The first 7 rows are patterns. Each new row is the sum of 2 different patterns, raised or lowered, with some noise. Before adding, each is slid sideways (what falls off one end comes back at the other) and multiplied by a number that may be negative. Names go in the order of the patterns.
Some rows, each with the names of its patterns after it:
[ -9 -25 -17  22   4  -1  -9 -16  -1  13 -20  -7  11  -2  -9  17  10  13
  -5   0   5  -6  -4   0 -15  -4 -19  11 -16  22  13   4   1  -1 -10 -16
  -5  13  10  -4 -25  -4   0   5  -9  20  -1]
(5)
[  5  21  18   5  27  13   7  -7   9   4  25  -5 -19  -5 -12 -40 -10  -8
  16   7 -16 -15  19   4   8 -10  13 -16   5  18   7   6  -4  -1  -3  12
   3   0 -14   1  17  13   4  12 -15   4  -2]
(4)
[ -3  15  -2  15   1   2  17  28  -6  -3 -12  -8  -6  10  -6  17  27   1
 -30 -14  -5   9  -3  -5  19 -14  -5  11 -20   6  -6 -12 -20 -14  -6  -1
  -1  17   1  -7  10  10   0  14 -19   1   4]
(0)
[-16 -23  -9 -12  -7  16 -14 -14  -8 -17  20  -5  -3   2  13   3 -13 -10
   2  -2   7  19 -12   3  -4 -15  -9   7 -12  11  13   5 -20  12   1  -7
 -17   9  14   8  25   0 -12   1   5  -9   3]
(3)
[  7   3   0 -20 -11  -8   2  14  -8  -6  17  -5   1 -11 -12  -6  32 -18
  14  12  25  18 -35  10  22  10 -29  -9  15   0   9   9   5 -14 -12  19
  -4  20  -5   9  25   5 -31   9  19  -8   0]
(6)
[  1   0   4  -5  -1   3  -6   3   4   7   3  13  -5   5   3  -6  -8 -24
 -14  18  -6   0   9   0   3  -7 -15   5 -20  -6   6  10   3  -4   9 -22
  -4   0  10 -17  12  -3  14  -4 -32 -12  -2]
(1)
[ -2   3 -18 -18   1   5  14   9  -7   6  -2  25 -15   6 -19   4 -20   3
  18 -11  18 -15  14  13   0  17  12 -22   4  -9   1  -6  -7   3 -15 -12
  -6  -4   7  15   8   7 -20   3  -7  -9 -17]
(2)

New rows, each followed by the names of its patterns:
[  2  -4 -11 -13  -6  -1   5   5 -10 -31   1  -4   2   0  17  -6  -2 -26
 -22   9  10 -11  -9  -9   6   0 -26 -13 -10  -4  -3   7   1  11  -7   6
  13  -3   3   0 -23   3  -8   9  -5   0   8]
(5) (3)
[ 18  -6  19 -20  10   6   3  24  18 -11  18   1   4  -7   0   2   5 -12
 -16  -7  -4 -17  -2  -1  -2   5 -15 -15   0   1   6 -18  -3 -10   6  19
   9  -2   0  -3  13  -3   5 -12  -7 -12  12]
(4) (2)
[ -2   1   0   8  -7  20   4  11   1   7   2  13  16  10   2  -8  -3  -3
  22   3   9   1  13  12   8  16  20  -6   1  -9   0  19   9   6   2  20
   4  12   4  18  14 -12   0 -11   4 -28 -11]
(4) (2)
[ 26  -3   2  11   7 -22  -7 -34 -18 -12  14 -13  12   4   5 -11  -9   5
  42   5   2   3 -19   8  23 -35   2 -13  -3 -30   0 -10 -17  -7  11   4
  -6  10  -1  -4  13  -5   0 -11 -14  10 -14]
(4) (0)
[  9 -10   8   4  11  13   2  15  33   8  18 -10   1   3  40   7  31  23
  46  32 -17  14  33  20   0  -1  11   6  10  -8   8  -6   9  29  -4  17
  16  20  37   8 -10   7  27  13  13  18   9]
(4) (6)
[ -6 -21  -2  -3  20 -19  21  -4  13   7 -12 -18  -5  -9  -8  -2   1  -7
  15  13   3 -18  -6  -2  18  -9  -1  14 -17 -13 -16 -30  22 -12 -10  -7
 -11  -3  -9 -16  17 -20 -12  12  16   1   5]
(0) (1)
[-29   8   2  -9 -18 -17  -8  -4   4  18   0 -16   9  17   6  16 -12  -7
   5  -5  16   9  24   3  16  23  30 -11   1 -12   5 -10  -2  -9   8   3
  -5 -35  -7  -2  -1 -12   4  18 -10 -12  15]
(4) (0)
[-12  -3  -6 -11  -8 -30  -6 -11   8 -12  38  12   4 -11  -9  -4 -10 -19
   5   0  -1 -33   1  -8 -10 -16  10  -3 -12 -25 -26  13  -1   2 -14 -26
 -12   4 -29  -3   3  -6 -16  -2  -5   4 -24]
(5) (4)
[-20  20 -12 -24 -14  33  -3   2 -22   2  30  -7   8  -1 -11   8  -3   2
   3  17   5  -3 -10  -6 -28   1  -3 -13  -5   3   8  23 -20  -1  -3 -23
  -3 -17   2   9 -22  -6   7  -6  -4  -1   4]
(0) (1)
[ -8   4 -14  -8  -9  11 -10  -8 -13  -1  -2   7   2  10  -8  -5 -11 -16
 -12  -4 -10 -12 -26  13 -22  15   0  -9  -6  12 -24 -12  -2  20  13 -28
 -22   3   1 -18 -18  21  -6  -8 -22 -17   6]
(5) (6)
[ -2  15 -12   0   5   5   2  -5  24 -18   4  10  24 -11  15  12  29   0
 -30 -15  -2   9   0   9 -16  12   4  10   4  21  10  -4  24 -11  18  -1
  -9  -4 -29 -16  34  -4  10  13   8  10  -5]
(1) (2)
[ 40  31  17  24  31  25   9  19   7   3  23  30  18  30  37  39  22  15
  34  23  16  16  -1   4  23   4  29  -5  28  13  25  14  26  14   1  17
 -14  32   6  14  22   5   1  39   4  10  16]
(0) (2)
[  9  13  18  23   7  15  -7  -3 -17  -3 -12 -10   1  -5  29   1 -14  -6
 -10  19  -9  -1  -6  -8 -39   6   8  29  19 -12 -12   4  -7 -12   0  15
  27   9 -15   4  12 -29   4  -5  -6  18  -9]
(5) (0)
[-39 -22 -28 -27 -35 -28 -17 -28 -30 -44 -46 -15 -31 -41 -23 -31 -24 -27
 -36 -47 -30 -43 -34 -39 -40 -12 -32 -55 -37 -13 -19 -47 -25 -38 -29 -36
 -39 -29 -42 -27 -42 -26 -39 -46 -32 -15 -34]
(6) (1)
[ 21  22  15  13  33   4  24   9  34  -3  39  36  19   6   3  34  18  30
  16   8   4  29  20  26  31  30  -2  35  23  32  35  36  27  38  27  26
   0  24   9  50   2  18  22  11 -19   9   4]
(5) (4)
[  9   6  -6  15  22  26  11  15   7   5  31  30   4  -7   0  17  14  19
  14   7  30   6  -8  17  21  18  28  14  26  -7  11  19  14   8 -13  -6
 -17 -37  -4   0  20  26  -6 -10  30  16  16]
(4) (0)
[-13 -30 -22 -13 -14  -7 -15 -28  -1 -34 -15  -6   7  -1 -26 -21 -15 -21
  -8 -13 -31 -12 -14 -32  -7 -14 -30 -22 -34 -14 -26 -21 -16 -24 -35  -6
 -14  -1 -20  -6 -36 -24 -29 -33 -18   4  -2]
(5) (0)
[  0   3   4   8  12  -8  -4  -4  -6   2  20   7   2   7 -16  -2  -7 -12
  -8  34  -2 -11  -1  12 -10   1  -6  16  27  14   1  -9   7   3  -8   4
   0  12   7   3 -23  10 -16  -4 -18 -11  27]
(6) (1)
[ 33  -7  12  21  -1  21  20 -15  -5  23 -22  10  24  21  36  -5  14  -4
  -1 -30   3  15  -2  31  -3   3  -1 -27  28  -6  11 -21   0  23   7 -29
  28  24 -12  11  19   6  17 -34  -6   0   2]
(0) (6)
[ 29  30  34  32  10  23  45  24  43  15  18  37  22  12  28  43  24  36
  29  23  36  21  13  14  13  29  22  14  38   2  36  12  29  16  63   8
  21  41  28  48 -14  22  39  18  -8  33  32]
(6) (2)
[ 26   9  21 -17   6  -8  -9  -5   7   5   6   8  -5  19  23  10  16   9
 -15  -9  -6   6 -12 -13   2 -21   5  -4  -5   7   0   7  -5 -14   1 -17
 -24  -7   2  10  -6  -7  -6   8  -1 -12  -5]
(0) (2)
[ 20  -4   5  -1 -22   8   2   4   7  13   4  -3   1   2   7  12  20   1
  14   0   0   2   6  -6  -1   4  18  -8  12  11   1  -2   5   3  12   7
   3   3  11  10  -1  12 -15  -9   1   3  -8]
(3) (1)
[  0 -23 -27 -15  17 -18 -16  -5 -23  -5  -7 -21  -8 -20 -15   7  14   0
  -5   3 -36  -3  -1   5 -11  -9  -8   6 -13 -42 -19  -2   0  -9  -3 -15
 -20   3 -14  -2   5   3 -10   9 -19 -12  -8]
(3) (1)
[ -7  11   6  10  16  -6  -7  -1  -9  12  23   7   6 -14   1   9  -4 -13
   6  -1 -12 -21   6   9   8  -3   2  13  10  35  -7   4 -10  -1 -31   8
  39   3  25 -16  20  20  -6  31  20 -22  21]
(0) (2)
[-16  -2 -24  -9 -31 -16   5 -26  19   7 -30 -10 -23 -22 -31 -24  -2 -20
 -28 -39 -21  -8   4 -14   9 -33 -18 -41 -35 -11 -12 -12 -37 -41 -13   0
 -17 -12 -13 -10 -23  21 -21   0 -35 -10 -27]
(5) (2)
[ -7 -13 -20  22  -2   9  10   1  10  -8   2 -17 -15  10   7   1 -21   0
  -6   4  -7  31   0 -18 -31 -17  13  15  -2  -6 -17 -13   3 -21 -23   3
  -4  -2  12   9  -3   1  14  11   3  26   9]
(5) (4)
[ 18 -35  -6   6 -20  19   0   0   2  -3  -5 -17  -6  13  -7   2  30 -14
   2 -12 -23 -12  30 -24  20  21  22  -5 -14   8  10  -7 -14   7  18  22
   8  -4   6  -6 -18  17 -17  -6 -11  -3  12]
(3) (6)
[32 36 16 31 26 24 20 20 31  5 42 24 23 22 44 14 38 15 27 46 36 24 32 19
  8 22 15 -2 22 15 25 17 10  2 35 18 24 21 35 34 36 14 30 25 11 20 16]
(4) (1)
[-21 -25 -37 -48 -29 -20 -27 -31 -50 -15 -38 -18 -34 -23 -36 -57 -14 -55
  -6 -36 -38 -30 -44 -47 -23 -36 -16 -25 -27 -38 -35 -18 -16 -30 -15 -37
 -47 -51 -47  -2 -30 -25 -28 -26 -29 -26 -28]
(5) (2)
[-17 -16 -19   6  12 -10 -11 -12  -5 -20 -14  11 -30  -6 -25  -7   5  10
 -14 -12 -25  -6 -16  17 -28  20  -8 -25 -47 -28 -17   6  -1 -13  -7 -36
 -14  22 -29  -7 -25 -16 -52 -26 -10  10   2]
(5) (0)
[ -7  15  -9   2   7   4  -9  19 -28  -2  -8  -7  27   1  11  -3  -3  11
  25 -10  -9 -12 -13 -12   2 -12   6  24  -7 -35 -14  -5  17   0 -19  16
 -17 -14   6 -26   5  -2 -19 -13 -14 -12  -9]
(0) (1)
[27 39 42 12 12 24 25 48 10 15 21 26 -2 23 38  2 26  3 33 29 17 36 31  6
 33 16 32  9 26  8  2  9 15 17 31 42 30 17  1 24 31 17  8 17 29 -6  8]
(5) (2)
[-10   7  18  13   9   5  -4 -18  14  -8  14  15  11   4  24  16   6 -13
  30  -6  -3  12  21   4   5  -6   0  12  12  -4  -2  19  -5  39  30  14
   7  27 -19  21   8  17  48  -2  13   8   5]
(3) (1)
[  3  15  12 -27  19  34  19 -13 -19  20  -2   4  -2   8  -5 -20   6   2
  24  12  19  19  13 -23  30   7   2 -12  12 -11   6   3 -14  14  -6  27
   8   0  33   9 -13  -1 -14   1  25 -16  17]
(6) (2)
[-25 -18 -18 -21 -17 -18 -33 -25 -46 -27 -22  -3 -21 -24 -14 -54 -33 -22
 -26 -42 -13 -18 -11 -26 -65 -28 -11 -16 -13   6 -19 -17 -27 -30  -9  -7
 -24 -18 -14 -19 -23  -8 -28 -38 -48 -36  -1]
(4) (1)
[24 -9 26 23 19  9 17 32 26 26 13 17 28 38 15 31 25 28 21 30 22 11 10 40
 21 21 30 24 17 14 -1 35 -2 32 37 35 27 20 26 -5 18 33 38  7 21 19 35]
(5) (1)
[  8 -17  10  -5  14  18   5  12   3  -2   2  15   8   7  -6 -15  -2   9
   3   6  28   4 -17 -19 -10  21   4   0   7 -12   0  16 -19   3   7  -4
 -12   6   7  11   0  12   8  -4   6   9  -6]
(5) (0)
[ 17  -4   8 -14 -13  -3  32  -4  29  23  32   9 -25  10  18   4 -22   0
   7  -8  14  18  19  -1 -10  27   1  41  -8  18  15  13 -37  15  34 -10
  17   1  17  14 -12   8   6  -8  20  -9   1]
(6) (2)
[ 20 -37  -1   3   4   4  -2  29   9  -3  35  -5   5  -8  -8  -8 -15  23
   9   4  11  23 -13  17  -1   8  48   1   8   9   3  14   9  20   3  13
  17  26  -6   0 -16   5  -4  11   7  28  52]
(0) (1)
[ 10 -27   3 -25   2 -20  -1   5   1   3 -33 -16   7  20 -15  -8 -24 -16
 -11  -4 -11  13  24  -5 -25 -25  -8   2 -15 -21  -9 -34   3  -2 -27   7
 -15 -17 -33 -35  -9 -25 -15  14   2 -13  -2]
(0) (1)
